There are 11 hidden switches. A switch that is on adds its own fixed numbers to the row, and there is some noise. The rows also spread widely along 13 directions, which tell nothing about the answers.
In the rows, 128 means zero.
Some rows, each with its switches (1 for on, 0 for off) after it:
[170 154 160  77 171  88  85  79 152  94 160 116 157 169 118  63 139 169
  91 102 132 102 149 128  96 129 135 134 104]
1 1 0 0 1 0 0 1 1 0 0
[181 152 163  94  82  70 106 112 121 112 124 122 120 185 107 140 146 129
  69 126 129 123 172  82  96 110 150 106 113]
1 1 1 0 1 0 1 0 1 1 0
[133 122 152 148 132  92 126 148 112 100 119 103 126 192 120 110 125 145
 160 109 132 148 104 145 136 128 118 124 102]
1 0 1 1 1 0 1 0 0 0 1
[155 179 156 121 123 159 123 131 138 109 138 123 119 121 131 107 132 156
  87 152 116 126 184  83  90 103 171 130 138]
0 1 1 0 0 1 1 0 0 0 0
[144 110 182 103 127 127 122 122 124 111 117  71 134 131 136  94 132 131
 138  93 152 137 132 153 129 112 132 140 128]
1 1 0 0 1 0 0 0 0 1 1
[133 128 163 106  92 109 121 123 138 111  76  95 160 134 149 146 120 144
  98  95 149 124 177 141  93 123 156 157 144]
0 0 0 1 1 1 1 0 1 0 1
[139 119 133 182 109  75 109 103 169  57 144  77 119 133 141 139 125 156
 136 128 152 113 168 106 133 103 132 161  83]
1 0 0 1 1 0 0 0 1 0 1
[ 73 162 147  75 127 168 111 223 121  90 131 120 112  92  88  96 117  80
  91  79 191 119 178 110  72 131 152  92 154]
1 1 1 1 1 0 0 0 1 0 0
[ 99  85 153 134 163 131 137 162 134  94 172 164 126 148 129  99  87 137
 135 115 119 144  69 152 165 184 102 132  61]
0 0 0 1 1 1 0 1 0 0 0
[ 93 121 101  84 121 140 137 160 147 132 121 150 131 120 124 169 109  95
  60  92 164 129 149 104 143 180 145 125 109]
1 1 1 1 0 0 0 0 0 0 1
[168 127  72 122  91 119  96  80 185  98  85  74 139 137 127 166 107 130
  99 119 175 146 159 104 146 171 149 217  95]
1 0 0 0 1 1 1 1 0 1 1
[152 113  98 122 140  70 116 127 147 134 129 131 133 137 124 148 117 114
  84 100 188 156 110 112 172 164 151 162 101]
1 0 1 0 0 1 0 0 0 1 1
[ 86  83 178 112 144 114 117 144 131  76 101 141 172 120 146  91  85 131
 112  86 153 108 135 175  97 152 107 153 115]
1 1 1 0 0 0 1 0 0 1 0
[111 154 118 129 117 198 164 192 152 145 158 113  83  92 134 153 118 105
  86 131 142 150 150  72 169 148 174 140 112]
1 0 1 1 1 0 1 1 0 0 0
[138 137 122 104 176  75  77 156 159 106 152 137 136 129 119 101 114 130
  67  88 204 128 141 118 127 174 167 155 114]
1 0 1 1 0 1 1 1 1 0 0
[101 131 139 113 105 120 115 188 119  62 154 115  95 133  69 106 106  82
 127 112 180 141 135 101  93 125 123 102  95]
1 0 0 0 0 1 1 0 1 1 0
[147 155 107 111  87  80 109 166 101  93 103 160 118 179  64 130 104  79
  96 129 162 151 121  86  82 152 135 122  99]
1 1 1 0 1 1 1 0 0 1 0
[180 187 111 119 102 100  69 168 108  93 107 126 105 169  70 102 127 105
 132 140 173 152 150  93  74 136 164 129 125]
1 1 0 1 1 1 0 0 1 1 0
[152 122 165 120 123  81 128 129 122 126 155 102 105 152 123 122 143 114
 111 119 153 132 134 110 140 115 141 106 118]
1 0 0 0 0 0 1 0 0 1 0
[ 81  58 157 126  89  78 114 178 141  91 137 115 109 137 127 176 128 101
  81  74 188 124 143 132 162 158 106  86 110]
0 1 1 0 1 1 0 0 1 0 0
[148 187 130 126 130 126 104 185 106 119 125 110  95 126 100  95 145  91
 115 130 175 132 168  86  97 117 172 105 166]
1 1 1 1 1 0 0 0 0 0 0
[118 176 107  88 172 170 126 151 145 115 117 111 150 141 104  76 111 137
 102  99 149 123 137 117  92 145 147 157 139]
0 1 1 0 1 0 1 1 0 1 0
[129 130 140 122 143 137 126 142 120 105 140 116 123 155 121  92 127 123
 131 120 126 118 134 118 143 141 114 111 110]
1 1 1 0 0 0 0 0 1 0 0
[159 125 195 189 121 103  69 217  97 120 135 180  96 156 144 105 150 139
 148 165 134 152 143 143 114 146 160  76 141]
0 0 0 0 1 1 0 0 1 1 0
[159 159 125 140 189  76 117 121 160 120 153 111 151 156 138  85 131 172
  89 106 158 114 131 110 128 122 160 169 113]
1 1 1 0 0 0 1 1 1 1 0
[ 80 128 104 159 102 137 114 226 134  81 118 146 102  83 106 145  88  87
 119 111 191 159 132 119 110 155 148 153 112]
1 0 1 1 1 1 0 0 0 0 0
[143 147 125 140 133 126 137 165 133 134 149 118 107 130 124 123 120 119
 118 128 148 150 121 102 141 135 165 141  96]
1 0 0 1 1 0 1 0 1 0 1
[127 172 106 140 126  98  71 198 136  75 112 114 112 133  75 106 118 123
 123 105 211 159 143 120  63 121 165 150 140]
1 0 1 0 1 1 1 0 0 1 0
[106 122  95 125 146 109 167 186 132 159 155 117 113 137 109 143 123 100
 107  84 174 152  75 119 170 146 138 131  98]
1 1 0 0 0 0 0 0 1 1 0

New rows. What belongs after each?
[135 146 139  93 113  82 102 120 138  26 139 120 133 161  73  98  87 107
  87 111 173 119 155  76  70 129 125 144  74]
1 1 1 1 1 1 1 1 0 1 1
[154 177 112 160 129 118 118 149 131 100 124 129 128 156 115 105 110 154
 145 150 128 144 129 110  98 124 155 165 100]
1 0 0 1 0 1 1 0 1 0 0
[120  94 139 157 104  96 141 121 148 117 119 101 122 134 162 169 130 125
  99 122 146 112 166 108 165 134 129 135 129]
0 0 1 0 0 0 1 0 0 1 0
[102 135 180 134 130  92 143 174 116 108 142 104 122 136 127 108 143 106
 103 105 165  94 169 105  92  89 142  79 159]
0 1 0 0 0 0 1 0 1 1 0
[114 121 117 136 147 104  89 110 180  83 142 107 135 156 142 136 142 163
 103 111 154 100 178 126 138 156 126 124 131]
0 0 0 0 0 1 0 1 0 0 0
[134 101 175 127 143 156 124 147 140 112 132 147 141  98 163 103  99 131
 109 126 133 144 130 143 147 166 149 162 101]
1 0 0 0 1 1 0 1 0 1 1
[139 115  88  72 129  81 123 108 154 151 127 118 132 169 105 167 128 115
  66  83 169 140 116 112 162 172 133 138 109]
0 0 1 0 0 0 1 0 0 1 0
[105 146  86 140 148  72 138 128 152  78 105 104 171 123 110 109  97 133
  99  79 182 110 126 124  92 116 128 189 121]
0 1 1 0 1 1 0 0 1 0 0
[141 163 118 162 174 168  77 172 142 103 165 137 100 190 108  81 142 190
 174 161 109 150 116 135 117 149 135 104 102]
0 1 0 0 0 0 1 0 0 0 0
[ 90 147 137  96 118  59 185 144 135 139  96  97 170 116 124 154 109 115
  64  50 187 118 129 130  72  81 163 167 149]
1 1 0 1 0 0 1 0 0 1 0
[108 135 164 109  97 103 131 151 138  72 127 102 135  88 107 121 110 111
  94  86 180 132 150 124  51  74 149 149 116]
1 1 0 0 1 0 0 0 0 1 1
[182 173 103 179 160  78  85 152 108  99 152 138  97 215  86  77 137 142
 184 166 136 150  94 106 124 140 133 118  94]
1 1 0 1 0 0 0 0 0 1 0
[ 94 145 115 125 160  89 154 135  99  79  95 168 182 156 114  76  82  89
 120 109 128  85 137 115  88 154 105 133 112]
1 0 1 1 1 0 0 0 1 0 1
[108 155 109  81 133 161 150 107 147 107 137  76 128 157 106 126 144 128
 110 103 131 106 165  95 120 116 121  99 131]
0 1 0 0 0 0 0 0 0 0 1
[132 161 123 140 128 122 102 204 121  85 136 177 116 138  84  99  96 117
 104 138 161 158 111 103  63 138 152 139  98]
0 1 1 0 0 1 1 1 0 1 0
[173 168 126 111 143  67 140 137 111 157 139 172 140 203 116 121 138 123
  60 131 122 128 119  78 130 154 155 109 107]
1 1 1 0 0 1 1 1 1 0 0
[112 119 138  83 101 153 125 149 137  96 138  92 109 124 101 133 121 101
 101  97 159 136 151 105 121 129 127 113 106]
0 0 1 0 0 0 1 0 1 0 1
[124 111 128 114 110  72 147 148  99 106 125 178 138 136  94 128  94  64
  95 117 154 135  92 109  92 139 118 122  85]
0 1 0 0 0 0 0 0 0 1 1
[129 160 137 104 122 107  92 174 121 119  75 150 156 168 116 119 135 123
  82 100 160 127 163 132  58 150 158 117 158]
1 1 1 0 1 0 1 1 0 0 1
[ 31 103 143 119 127 122 151 202 200 105 118  79 160  85 155 176 111 153
  53  22 218 120 163 153 109 121 164 165 136]
1 1 0 0 1 1 1 1 1 1 1
[134 152 151 145 144 120 124 197 106 143 142 180 109 122 135 114 136  93
  80 151 151 129 157  83 112 147 173  83 139]
1 1 1 0 0 0 1 0 0 0 1
[ 81 154 134  94 162 140 152 171 138 122 125 130 145 133 131 111 116 107
  75  91 157  97 172 105 116 151 150 115 156]
1 0 1 1 0 0 1 1 0 1 0
[114 118 168 171  88 162  85 209 103  79 103 181 108 163 124 118 118 128
 173 163 104 146 138 156  79 156 113  91 118]
0 0 0 0 0 0 0 1 0 1 0
[133 150 102  84 166 109 115 172 131 133 184 131  99 163  75 106 136 107
 100  92 172 150  98 100 153 149 141  96  97]
1 0 1 0 0 0 0 0 1 1 0
[146 131 141 109  96 129 117 144 116 135  81 116 143 145 132 132 129 120
 116 113 138 137 145 142 113 147 140 135 146]
0 1 0 0 1 1 0 0 1 0 0
[176 156 122 103 164 102  95 163  91 140 109 188 142 161 100  68 102 105
 117 135 148 163  88 132 108 181 153 146 116]
1 0 1 0 0 1 1 0 0 1 0
[191 129 173 144 126 148  64 146 143  55 187 116  76 100 107  65 113 142
 131 162 153 167 128  99 124 122 152 159  73]
0 1 1 0 1 1 0 1 0 1 0
[110 136 133 127 143  64  90 170 183  63 208  75  90 140  83 136 134 166
  93  65 210 148 129 106 114  87 156 123  72]
1 0 1 1 1 0 1 0 1 0 1
[121 123 113 139 138  86 116 137 148  74 132 114 141 164 111 122  98 151
 124  98 159 141 114 125 130 141 126 162  71]
1 0 1 1 0 1 1 0 1 0 1
[107 108 199  86 130 128  87 134 122  39 142 123 131 153 105  68 109 131
 115 107 138 110 163 134  89 140  99  93 103]
1 1 1 0 1 1 1 0 0 0 0
[ 92 134  98 132 156 136 126 188 139 110 111 104 140 143 109 106 111 128
 139  77 173 146 104 149 124 149 130 148 115]
1 0 1 0 1 0 1 0 1 0 1
[109 158 117 151 129  92 142 137 135  80 115 140 151 139 128 119 117 105
  97 134 147  87 191  77  94 129 142 120 131]
1 0 0 0 1 1 0 0 1 1 1
[138 137 150 105 132 113 149 123 102 148  52  79 173 139 144  97 124 124
 131  82 149 127 131 166 103 110 138 167 184]
0 0 1 0 0 0 1 0 0 1 0
[119 192 151 129 141  93 166 181 130 150 150 109 123 169 121 135 153 158
  87 101 143 128 149  94  99  81 186 100 156]
0 0 0 1 1 1 1 0 1 1 0
[130 148 110 131 163  90  90 158 128 139 119  97 114 170 122 111 171 107
 128 107 190 120 162 123 152 161 144  81 184]
1 0 0 0 0 1 0 0 0 0 0
[ 77  83 169 170  86 119 141 199 123 114  88 113 121 108 161 163 120  98
 122 106 171 123 155 150 123 133 131 120 149]
1 1 0 0 0 0 1 0 0 1 0
[ 98 115 119 120 127  90 155 122 131 111 104 142 157 117 140 136  91  88
  88 110 154  96 149 116 118 157 127 152 120]
1 0 0 1 0 0 1 0 0 0 0
[136 130 158 122 173 124 150 114 112 128 115 130 169 132 150  61 113 134
 140 111 114 117 100 165 115 131 120 159 134]
0 0 0 0 0 0 0 1 0 0 0
[161 121 149 145 148 102  74 151 157  87 162 113 114 165 121  95 123 166
 125 123 161 148 119 130 142 155 145 149  79]
1 1 0 0 1 1 1 1 1 1 0
[124 145 155  51 131 191 128 150 133 110 137 129 132  75 112  90 108  94
  70 100 153 133 152 108  87 133 152 136 126]
0 1 1 0 0 0 0 1 0 0 1
[156 171 154 132 115 105 134 151  85 103  94 164 152 185 113  91 105 129
 125 143  98 129 133 110  63 120 142 130 102]
1 1 1 1 1 0 1 0 1 0 1
[165 129 191 146  93  83 134 130 132 142 106 114 136 150 173 160 152 149
  85 127 136 136 170 119 120 107 174 131 147]
1 0 0 0 0 1 1 1 0 1 1
[158 129  56 158  94  68 104 135 157 118 101 154 127 150 123 194 104 119
  77 135 172 140 142  82 152 182 154 180  90]
0 1 1 1 0 1 0 0 1 1 0
[147 133 143 101  88 126  99 147 116 118  88  78 115 169 119 129 158  96
 113 103 161 118 179 114 134 147 127  97 159]
1 1 1 0 1 0 0 1 1 0 0
[ 96 130 132 138 177 145  79 164 134  89  98 172 161 161 141  83 116 154
 134 126 130 106 163 159  91 181 123 110 141]
0 0 1 0 0 0 1 0 0 0 1
[168 147 123 142  84 134 109 143 108  69 109  73  92 131  86 104 120  90
 167 141 166 167 136  93 120 106 131 146 111]
1 0 1 0 0 1 0 0 0 1 1
[172 155 104 119  85 140  68 119 123  84  91 123 108 155  97 119 129  93
 133 167 142 122 189  88  98 163 133 126 128]
1 1 0 0 1 0 0 0 0 1 0
[ 76 111 165 139 118  72 215 139 130 100 136 167 164 121 152 154  87 113
  45 107 128  98 143  86 107 106 133 130  95]
1 1 1 0 0 1 1 0 0 1 1
[115 141 125  96 149  91 145 168 123 105 166 151 119 157  85 113 117  85
  75  96 168 140 110  82 132 148 135 100  95]
1 0 1 0 1 1 0 1 0 1 1
[182 154 105 112 174  54 120 110 100 140 119 152 166 202 100  73 123 129
 134 112 132 141  66 138 111 147 127 146  92]
1 1 0 0 0 0 0 0 1 0 1
[142 137 144 106 122  59 160 148 103 145 112 138 156 187 109 126 124 114
 100  88 140 141  85 130  93 116 137 127 111]
0 0 0 0 0 0 1 1 1 1 1
[143 166 162 156 133 154 112 185 125 117 132  74 100 112 127  91 156 134
 147 126 168 150 150 125  88  81 173 124 165]
0 0 0 0 0 0 1 1 0 0 1
[130  54 168 132  92 140 103 145 129  98 130 116  90 112 148 143 112  68
 121 145 167 136 164 110 197 195 120 108 100]
1 0 0 0 0 1 1 0 0 1 1
[141 139 164 170 122  77  92 195 129  93 144 164 125 107 120 108 114 155
 123 122 166 163 110 150  62  95 169 153 110]
0 0 0 0 0 1 0 0 1 1 0
[136 143 159  96 136 100 114 220  84 175 128 179 107 161 109 121 137  84
 100 109 164 164 109 131 130 174 170  73 151]
1 0 0 1 1 1 0 0 0 1 0
[ 57 121  83  85 141 161 118 216 152 145  95 126 132 111 115 157 121  82
  72  61 213 133 152 131 131 195 150 112 156]
1 1 1 0 0 0 1 0 0 0 1
[ 76 139 110 155 180 120 160 164 138 125 116 128 162 128 153 107 113 131
 126  99 142  92 137 140 130 146 134 140 148]
0 0 0 1 1 0 0 0 1 0 0
[201 111 164 178  82  85  98 138 134 104 175 137  71 140 124 150 133 155
 118 167 124 178 105  97 147 105 151 142  60]
0 1 1 0 1 0 0 0 0 1 0
[133 141 140 112 168  99 102 150 122  94 128 198 176 150 116  64  89 151
 111 106 120 133  87 164  70 153 124 163  81]
1 0 1 0 0 0 0 1 1 0 0
[118 120  79 112 140 165  61 130 174  39 163 125 107 147  81 100  94 135
 148 132 149 130 141 116 138 192  98 143  50]
1 0 0 0 1 0 0 0 1 1 0
[166 110 103 124 127  62  99  70 166 114 125 106 142 158 137 150 126 149
  90 111 156 128 134 122 164 164 133 171  94]
1 1 0 0 1 1 0 0 0 0 0
[140 144 124  98 143 103  90 129 155 124 134 166 141 188 128 138 134 171
  62 119 127 126 156 111 123 178 154 115 110]
1 1 1 0 1 1 1 0 0 0 0
[146 162  67 106 111 126 131  86 152  85 136  84 111 174  80 138 121 108
 117 138 145 130 152  59 136 142 122 134  85]
1 0 0 0 0 1 1 0 0 0 1
[123 108 132  86 117  82 135 144 135 151 131 138 128 152 119 165 133 109
  60  82 161 135 123 118 147 152 137 110 122]
0 1 1 0 1 0 0 0 0 1 0
[130 123 134 111 133 138 152 124 129 138 140 108 118 161 135 131 134 122
 102 120 121 123 136 103 171 149 124 112 112]
1 1 1 0 0 0 1 0 0 0 0
[123 120 140 121 109  67 114 139 144 111 140  97 108 181 117 167 154 137
  89  95 167 133 155 110 144 127 134  91 128]
1 0 1 0 0 1 1 0 0 0 0
[154 132 109 170 133 151 120 157 127 144  94 114 120 118 158 116 119 109
 133 151 146 133 153 108 177 174 155 167 136]
1 0 1 0 1 0 1 0 1 1 0
[142 143 215 149 131 145  55 184 126  85 132 144 110 146 157  89 152 170
 121 154 130 115 221 126  98 132 165  75 160]
1 0 1 0 0 1 1 0 1 1 0
[109 136 136 130 129 142 110 159 147  82 113  81 131 141 121 108 127 152
 136  89 160 139 138 148 115 123 125 146 132]
1 1 1 0 0 1 0 1 0 0 0
[141 163  97 127 107 109 125 147 114 109  83 106 129 174 103 129 129 102
 122 118 157 131 144 100 112 145 133 135 148]
0 1 1 1 0 1 0 1 0 0 0
[137 137 128 136 121 101  94 147 117 110  97 151 137 164 130 120 121 119
 132 131 134 116 155 134 110 168 133 123 128]
1 0 0 1 1 0 0 0 1 0 0
[ 29 102 130 116 163 163 135 198 182 122 148 141 137 104 156 159 121 149
  58  72 166 100 171 138 138 167 140 100 142]
0 1 1 0 0 0 1 0 0 0 0
[152  87 184 104  91 116 112 157  80 105  81 127 129 112 119  90  90  66
 124 118 165 153 112 145 115 157 123 150 127]
0 1 1 0 1 1 1 0 0 1 0
[130 111 153  79 114 110  71 182 135  94 128 156 117 138 106 124 102  93
  67 100 187 136 160 113 124 199 149 119 106]
1 0 1 1 1 1 1 1 1 1 0
[124 159  98 143 128 117  80 194 142  84 100 164 137 153 101 116 101 131
 106 121 167 141 146 119  83 172 151 155 113]
1 0 1 0 1 1 1 1 1 1 0
[187 152 157  69 100  84  28 141 116 101  95 116 130 183  87 107 158 138
 103  92 174 153 161 144  64 132 153 105 138]
1 1 1 0 1 0 0 0 1 0 1
[141 165 112 104 154  50 115 105 135  44 170 148 149 181  61  72  83 143
 102 111 141 118 100  93  58 108 112 156  42]
1 1 1 1 0 0 1 0 1 0 0
[159 130 126 154 138 161  81 124 149  64 124  88 117 113 126  72  87 150
 178 149 151 145 130 139 120 143 135 206  85]
1 1 0 1 0 0 1 0 0 1 0
[108 135 106 119 130  89  99 163 156 107 136 122 118 173 109 146 142 108
  84 104 181 104 175  96 125 164 136  92 127]
1 0 0 0 0 0 1 1 1 1 0
[190 114 162 120 115 128  91  95 136  76 133  51 106 117 124  82 124 121
 134 126 167 142 145 112 155 124 130 175 115]
0 1 1 0 1 1 0 1 0 1 0
[ 76 135 114 120 162  80 147 216 101 105 114 150 148 140  93  95  91  75
 112  69 198 127  97 130 109 152 128 126 130]
1 1 1 1 0 1 0 0 1 1 0
